All groups share one centre, and each spreads out both ways along 12 directions, with some noise.
In the rows, zero is written as 128.
Some rows, each with its group after it:
[ 90 167 139 154 150  87 127 135  93 122 139 146 125 121 143 132  95 125
 121  92 122  98 109  96 133] -> z178
[100 108  97 146  89 191 164  75 146 146 103  32 107  97 126 135 167 106
 139 125 125 134 153 164 128] -> z292
[ 51 135 136 117 122 142 103  95 139 128 187 174  84 103 150 146 147 173
 144 105 172  99 111 117 142] -> z535
[116 161 112 126 154 145 159  98 148 154 167  86 115 124 135 129 110  85
 113 108 140 165 152  70 133] -> z178
[ 76 151 139 132 129 137 118 146 135 151 106 161 122 123 111 179 127 185
 137 119 146 130 108 162 100] -> z535
[139  96 135 112 161 149 114 145  66 105 130 156 126 141 152 156 155  95
 140 139 136 131 131 169 200] -> z178
[ 97 160  86  85 122 168 138 113 151 159  82  83 172 137 131 161  84 159
 117 116 158 105 127 117 129] -> z535
[138  79 135 134 138 145  91 180 112 130 147 142 119 118  98 152 101 178
 151 108 147 101 173 177  91] -> z178
[133  94 128 161 139 113 164  98 121 157 123  82 112 160 137 146 145  85
 115 103 109 127 120 118 112] -> z53
[ 81 122 116 134 117 120 113  69  75  86 111 118 125 110 213 157 139  81
 120 130 139  65  92  80 232] -> z178
[162 128 110 136 131 179 107 172 105 104 134 113 126 101 133  62 115 156
 142 112 126 126 174 186  91] -> z292
[122 118 152 157 106 135 174  80  99 148 115 102 128 151 159 153 171  54
 124 120 101 147 159 155 188] -> z535
[ 96 121 151 126 124  78 115 147 153 109 159 193  98 116  81 133 143 155
 147 156 134 112  52 107 106] -> z53
[137 108 160  94 104 145 115 141  75 118  56 117 142 172 125 123 137  93
 169  94  95  88 157 164 115] -> z178
[106 127 137 128 117  88 107 119 150 126 168 164 123 117 134 140  98 165
 117 120 149  88 124  87 128] -> z535
[179  93 116 163 113 114 126 109  90 103  86  79 151 117 163  95 145  96
 104 134  87 127 169 144 162] -> z535
[ 85 129 153 176 112  86 150  48 135 138 195 140 105 129 209 148 135  87
  97 113 143  97 122  67 195] -> z178
[136 130 159 183 158  68 131 124 120 141 145 184 105 127 132 159 173 128
 101 142 105 203 118 131 139] -> z53
[105  95 150 163  97 144 158 137 162 171 139 111 127 130  96 216  92 137
 140 142 154 101 147 154 118] -> z292
[120 164 171 166 125 115 134 104 128 120 167 121  73  88 125 118 154  51
 138 112  98 200 182  64 117] -> z178
[121 139 107  92 141 187 125 163 112 116 103 100 135 136 116 125  99 124
 157 124 143  99 118 143 111] -> z53
[169 102 123 145 143 131 105 152 110 139 129 107 149 129 151 153  62 150
 108 101 138 105 209 130 116] -> z292
[ 42 137 106  83 156 162 147 142 119 159  92  93 119 153  93 209  86 131
 160  87 166  59  58 105  92] -> z53
[154 115  66  64 136 168 108  86 133 139 112  59 167 145 179 113  91 140
 103  92 154  97 180  86 141] -> z535
[ 89 161 164 128 116 138 155  92 105 166 106 149 146 203 198 151 131 118
 129  73 130  96 124 154 136] -> z535
[107 208 172 162  95  95 131 116 152 125 153 222 151 114 170 112 135 163
 103 159 132 160 127 137 180] -> z53
[144 123 143 181 133 108 120 136 159 119 180 165 103 103 144 149 115 144
 109 171 149 152 113 110 123] -> z53
[115  56 143 154  96 101 129 116 126 135 176 124 106 112  99 144 128 138
 138 108 130  77 170 155 141] -> z53
[115 145 134 112 119 145 119 116 115 124 157 141 134 125 159 103 112 133
 131 101 144 107 167 130 160] -> z292
[131 147 154  52 131 130  60 142  47 122   7 157 182 175 152 167 121 144
 145  70  95 111 197 142 143] -> z178
[138  99 165 137 103 102 159 126 123 154 184 146 140 156 115 115 110 107
 131  96 123  85 178 156 157] -> z292
[117 158 108 116 137 152 151 151 128 115 116  98 128 100  86 119 121  87
 142 156 119 149 100 114 142] -> z535
[108 186 187 150 130 164 157 148 135 166 198 211 131 173 181 160  93 131
 133 116 171 130 151 171 152] -> z53
[145 116 119  84 104 163 137  93 149 135 148 104 138 148 144  95 126 113
 132 119 142 111 168 118 144] -> z292
[116 126 109 128 146 182 142 155 139 167 171 127 116 128  97  96 131 201
 141  82 155 143 161 224  82] -> z178
[140 126 112 145 143 152 109 140 132 119 150 155 126 119 167 126 120 178
 117 147 156 127 115 152 128] -> z178
[114 112  90 165 144  92 143  81 123 142 142 125 147 134 192 140 134 166
  74 126 146 105  91 133 187] -> z53
[117 137 120  89 161 133 112 155  78 123 111 183 151 144 124 128 164 154
 137 128 127 157 114 193 189] -> z292
[167 130 116 147 145 154  83 160 154 104 121  95 105  81 129 159  77 127
 126 162 143 155 149  56  64] -> z535
[213 111 148 104 160 150  87 208  90 114 132 201 162 165 139 101 113 165
 134 139 132 151 176 210 131] -> z535
[155  92 127 113 133 167 115 172 127 136  85 132 154 183 147 192  79 152
 140 154 163  67  95 158  93] -> z178
[136 166 118 114 132 139 100 126 117  99 128 117 129 105 163  89 101 114
 126 115 127 121 151  77 126] -> z292
[132 164 147 116  71 132 128 130 124  90  86 130 140  90  94  77 164  93
 151 160  82 161 146 145 157] -> z53
[123 178 173 169 104 121 143 122 208 192 129 172 134 157 137 171 107 198
 109 129 143 172 137 133  45] -> z178
[122 172  92 110 126 131 137  78 121 112  90  64 130 122 163  57 148  88
 114  97  97 138 117  71 122] -> z292
[169 117 159 155  84 152 159 128 158 111 177 117 112 139 145  77 121  66
 146 159 124 109 132 123 106] -> z53
[ 70 184 124 159 142 102 149  82 108 129  98 115 105 108 150 129 179 101
 115 110 101 165  81 100 146] -> z292
[157  93 129 140  87 138  93 150 157  99 184 141 125  80 117 105  85 171
 138 157 154  81 178 136 118] -> z53
[ 90 138 149 156  96  67 166  68 152 163 129 134 135 146 129 141 146 128
 105 110 109 124 116 109 143] -> z53
[179  67 136  82 127 146 122 133 155 165 127 109 121 180  85 123 149 134
 144 103 120 154 183 154  60] -> z535
[106 146 123 151 160 142 100 157  94 124 135 178 129 133 182 140 112 193
 124 111 159 102  98 174 125] -> z178
[120 203 120 168 138 179 125 142 105 130  97 141 149  92 179 146 125 147
 110 143 134 189 163 178 173] -> z53
[129 132 133  96 101 150 149 119 144 131 139 141 137 163 134  87 135 127
 147 123 134  97 113 155 121] -> z292
[ 99 135 129 154 131 123  89 125 166 132 194 170 104  65 136 172  96 198
 111 140 179 141 156  98 136] -> z292
[101 167 139 170 194 118 122 181 108 116 185 169  73  83 104 143 130 124
 138 131 137 185  89 112 110] -> z535
[ 88 198 150 150 150 159 118 121  87 102 112 141  98 129 206 151 121  71
 143 115 133 121  93  77 136] -> z535
[105 163  85 139 129 169 200 159 150 145 145  85 124 123  76  28 130 159
 148 113 128 117  63 207  63] -> z178
[183  84 167 103  85 126 121 141 186 129 188 203 138 209 157  71 120 182
 138 152 158  70  99 161  73] -> z292
[129 138 147 184  83 156 144 130 172 129 137 114 114 107 138 133 105 132
 135 157 136 117 126 134  86] -> z535
[101 179 113 113 175 132 156 144 119 171 107 127 144 154 109 144 117 144
 119  96 131 159 108 142 112] -> z292

New rows. What belongs after each?
[ 70 151 166 149  80 127 147 122 140 118 145 138 112  97 120 169  99  92
 153 146 137  82 119 100 151] -> z292
[132 106 120 146  82 173  85  95 138  83  95 120 105  98 194 128 163 149
 136 169 142 111 110 129 121] -> z292
[126  88 149 159  93 126 124 145 126 107 135 136 108 102  98 130 138 129
 153 152 120 101 122 164 119] -> z178
[101 122 144 176 117  52 175 106 131 152 107 117 133 145  99 155 139 109
 107 119  91 117  85 118 124] -> z292
[167 108 102 109 137 175 141 136 151 147 162 103 133 151 133  92 110 146
 125 120 154 130 151 154  94] -> z178
[ 98 127 131  96 100 168  90 107  98 123  55 103 132 116 143 173 138 129
 151 102 121 114 180 129 134] -> z178
[131 130 109  78 175 129 134 147  98 153  88 126 146 184 109 120 143 145
 129  91 121 136  98 153 103] -> z53
[139 117 160 155  54 143 143 111 131 128 126 154 171 144 179 132 121 134
 123 156 134  83 165 191 192] -> z535
[156  91 119  94 124 134 161 141 153 163 127  87 166 189 111 145  57 121
 123 111 148  58 128 114  99] -> z178
[152 119 150 150 114 153 116 146  93  94 165 144 123 126 174  89 113 106
 143 130 133  85 156 153 150] -> z53
[ 96 139 111 102 108 150 136 141 138 159  63 135 172 150 105 171 122 197
 135 131 143 107 107 196 129] -> z178
[115 104 138 126  85 108 143 110 157 148 125 143 157 167 141 140 106 170
 121 127 142  50  95 145 120] -> z292
[121 143 162 125 105 115  86 130 126 109 124 182 140 129 175 166  89 144
 127 141 148  83 132  89 144] -> z535
[156 159 119 188 143 174 126 144 135 125 141 114 122 116 196 121  90 139
 111 140 150 137 134 133  96] -> z53
[134 169 124 135 139 131 143 131 150 120 127 120 103 125 119  71 154 111
 134 130 111 173  88 109  68] -> z292
[109 167 106 118 164 137 140 139 121 168  82 115 153 159 135 153 102 163
 112 100 137 135  98 136  96] -> z292
[105  89 153 149  90 107 134 116 146 146 129 162 137 130 116 192 133 166
 127 152 143 104 129 163 156] -> z178
[ 84 145 190 214 132 115 163 107 126 172 107 125  80 130 131 239 155  80
 132 118 108 181 125 117 102] -> z535
[147 140 123  91 141 119 197 101 167 181 166 118 154 161  89 126 146  80
 105 141 126 202 154 128 180] -> z178
[ 96 155 132  90  96 108 119 120 111 139  63 123 160 141  95  90 136 167
 141  69  91 100 156 156  97] -> z53
[134 140 155 106 135 139 170 149 137 130 178 194 123 190 126  90 162  99
 152 156 143 135  56 172 140] -> z53
[ 98 114 166 154 136  62 106 125 105 116 161 177 101 138 149 156 109 127
 129 106 131  72  94  80 122] -> z53
[146 123 128  93 153 109 107 104  97 133 146 146 154 166 185 129 108 117
 105  90 140 103 164  96 177] -> z535
[ 92 205 136 121 127 159 112 133 107  90  86 126 120 127 187 127  97  86
 151 129 133  95  76  60 110] -> z535
[122 137 156  92  99 122 145 115 144 181 109 128 155 168  87 114 135 151
 135  67 105 141 208 168  98] -> z178
[110 126 130 146 116 170 119 116  87 122 109 110 124 117 169 145 138 119
 138 105 129 115 167 163 161] -> z292
[106 143  95 129 118 149 154  97 145 131 144  65 123 119 150  92 104 116
 122 106 143  85 115  92 112] -> z178
[108  91 166  64 119 151  99 107 114 134 134 179 112 151 118 197 180 109
 164 130 148 147 168 143 181] -> z535
[197  62 143 102 106 137 117 157 100 108 132 133 160 154 113 113 113  99
 143 144 118  91 186 176 169] -> z292
[128 155 120 149 147 131  94 122  92  84 131 133  99  68 156  93 163 116
 125 128 111 177 147 112 151] -> z292
[151 160 160 114 142 197 123 199 131 137 118 177 135 160 124 159 111 145
 159 153 153 162 136 194  97] -> z535
[141 120 125 121 161 162 133 102 120 157 193 117 111 159 182 120 121 104
 112  76 154 138 185 114 135] -> z178
[108 129  98 166 174 130 152 123 134 129 200 149 115 104 159 165 122 129
  99 170 177 138  69 120 201] -> z178
[158 135 126 121 153 101 105 162 144 143 143 187 161 135 121 140 102 197
 100 146 147 155 144 151 138] -> z178
[117 129 128 173 130 125 124 136  89 118  99 120 110 124 144  87 168 154
 138  94  96 122 105 191  89] -> z53
[134 188 127 145 143 147 108 152 117 120  73 113 131 108 141 137 110 123
 125 130 111 171 136 104  90] -> z53
[161 111 119 106 156 150 110 148  87 120 124 112 143 154 151 120 100 116
 127 101 132 102 160 134 135] -> z53
[ 82 139  79 131 139 109 161  89 126 126 169 108 140  99 145 112 124 125
 100 132 151  97  85 113 214] -> z178
[ 96  64 127  80 113 129 158 127 139 134 124  75 101 127  24 169 146  62
 174 142 120 102 101 111 129] -> z53
[150  97 118  87  39 127 135 103 167 146  96 128 222 160 135 118  86 195
 109 145 143  46 172 187 181] -> z535
[ 90 154 176 205 126 110 127 132  89 138 116 144  91 114 141 157 142 125
 136  86  97 143 149 151  94] -> z53
[165 122 136 141 157 193 103 151 133 141 107 101 104 128 142 189 116 111
 136 134 142 195 177 117  73] -> z535
[105 142 132 106 121 168 143 140 161 154 157 133 126 122 102 167 101 138
 144 137 165 131 141 133 126] -> z292
[178  88 118  80 145 168 109 149  96 110  93 103 152 171 149 142 102  90
 142 136 131  95 143 120 136] -> z178
[145 101 157 134 110 140 134 147 123  98 174 137 103 128 124 116 116  71
 160 151 134  96 127 117 134] -> z53
[137 118 117 109 118 148 108 109 127 126 147 110 123 101 132  95 142 140
 128 104 128 143 195 138 139] -> z178
[ 85 114 146  87 115 137  77 114 121 128  85 161 115 133 125 188 154 168
 151 116 140 116 129 130 120] -> z535
[170 145 164  98 148 137 112 158 105 142 103 135 135 172 124 119 115 103
 144  87 102 162 195 124  83] -> z178
[156 134 142 109 130 132 117 110 144 143 140 140 132 127 132 139 145 114
 116 134 125 191 193 116 152] -> z178
[126 142 190 124  82 141 109 137 126 121 103 193 153 150 166 202 104 116
 144 163 143 103 148 136 171] -> z535
[181 109  85  87 176 166 106 169 126 138 122 111 152 153 131 117  91 166
 118 115 154 135 151 144  92] -> z53
[108  69 173 147  41  41  96  84 114  82 103 168 129 106 119 119 174 133
 138 146  83  62 124 129 173] -> z535
[164 124  66 128 169 133 100 126  61  92 111  95 142 116 182  27 143 153
 105  83 106 117 139 156 140] -> z535
[116 185 164 189 185 138  97 177  50 109  87 164  95 120 169 158 139 111
 140 104  99 176 124 146 102] -> z53
[ 49 126 118 135  90 127 132 107 108 123 122  82 106  67  78 115 140 133
 155  82 109  87 156 142 138] -> z178
[175  99 149 118 125 102 125 145 119 125 219 164 133 132 116  54 111 128
 126 102 124 115 209 152 152] -> z292
[ 62 164 126 126 136 150 124  97 127 151 123 133 116 137 172 160 124 160
 132  86 156 105 111 118 117] -> z535
[112 131 118 111 109 106 124 141 148 130 121 147 165 122 109 153  80 169
 121 146 151  76 105 118 145] -> z292
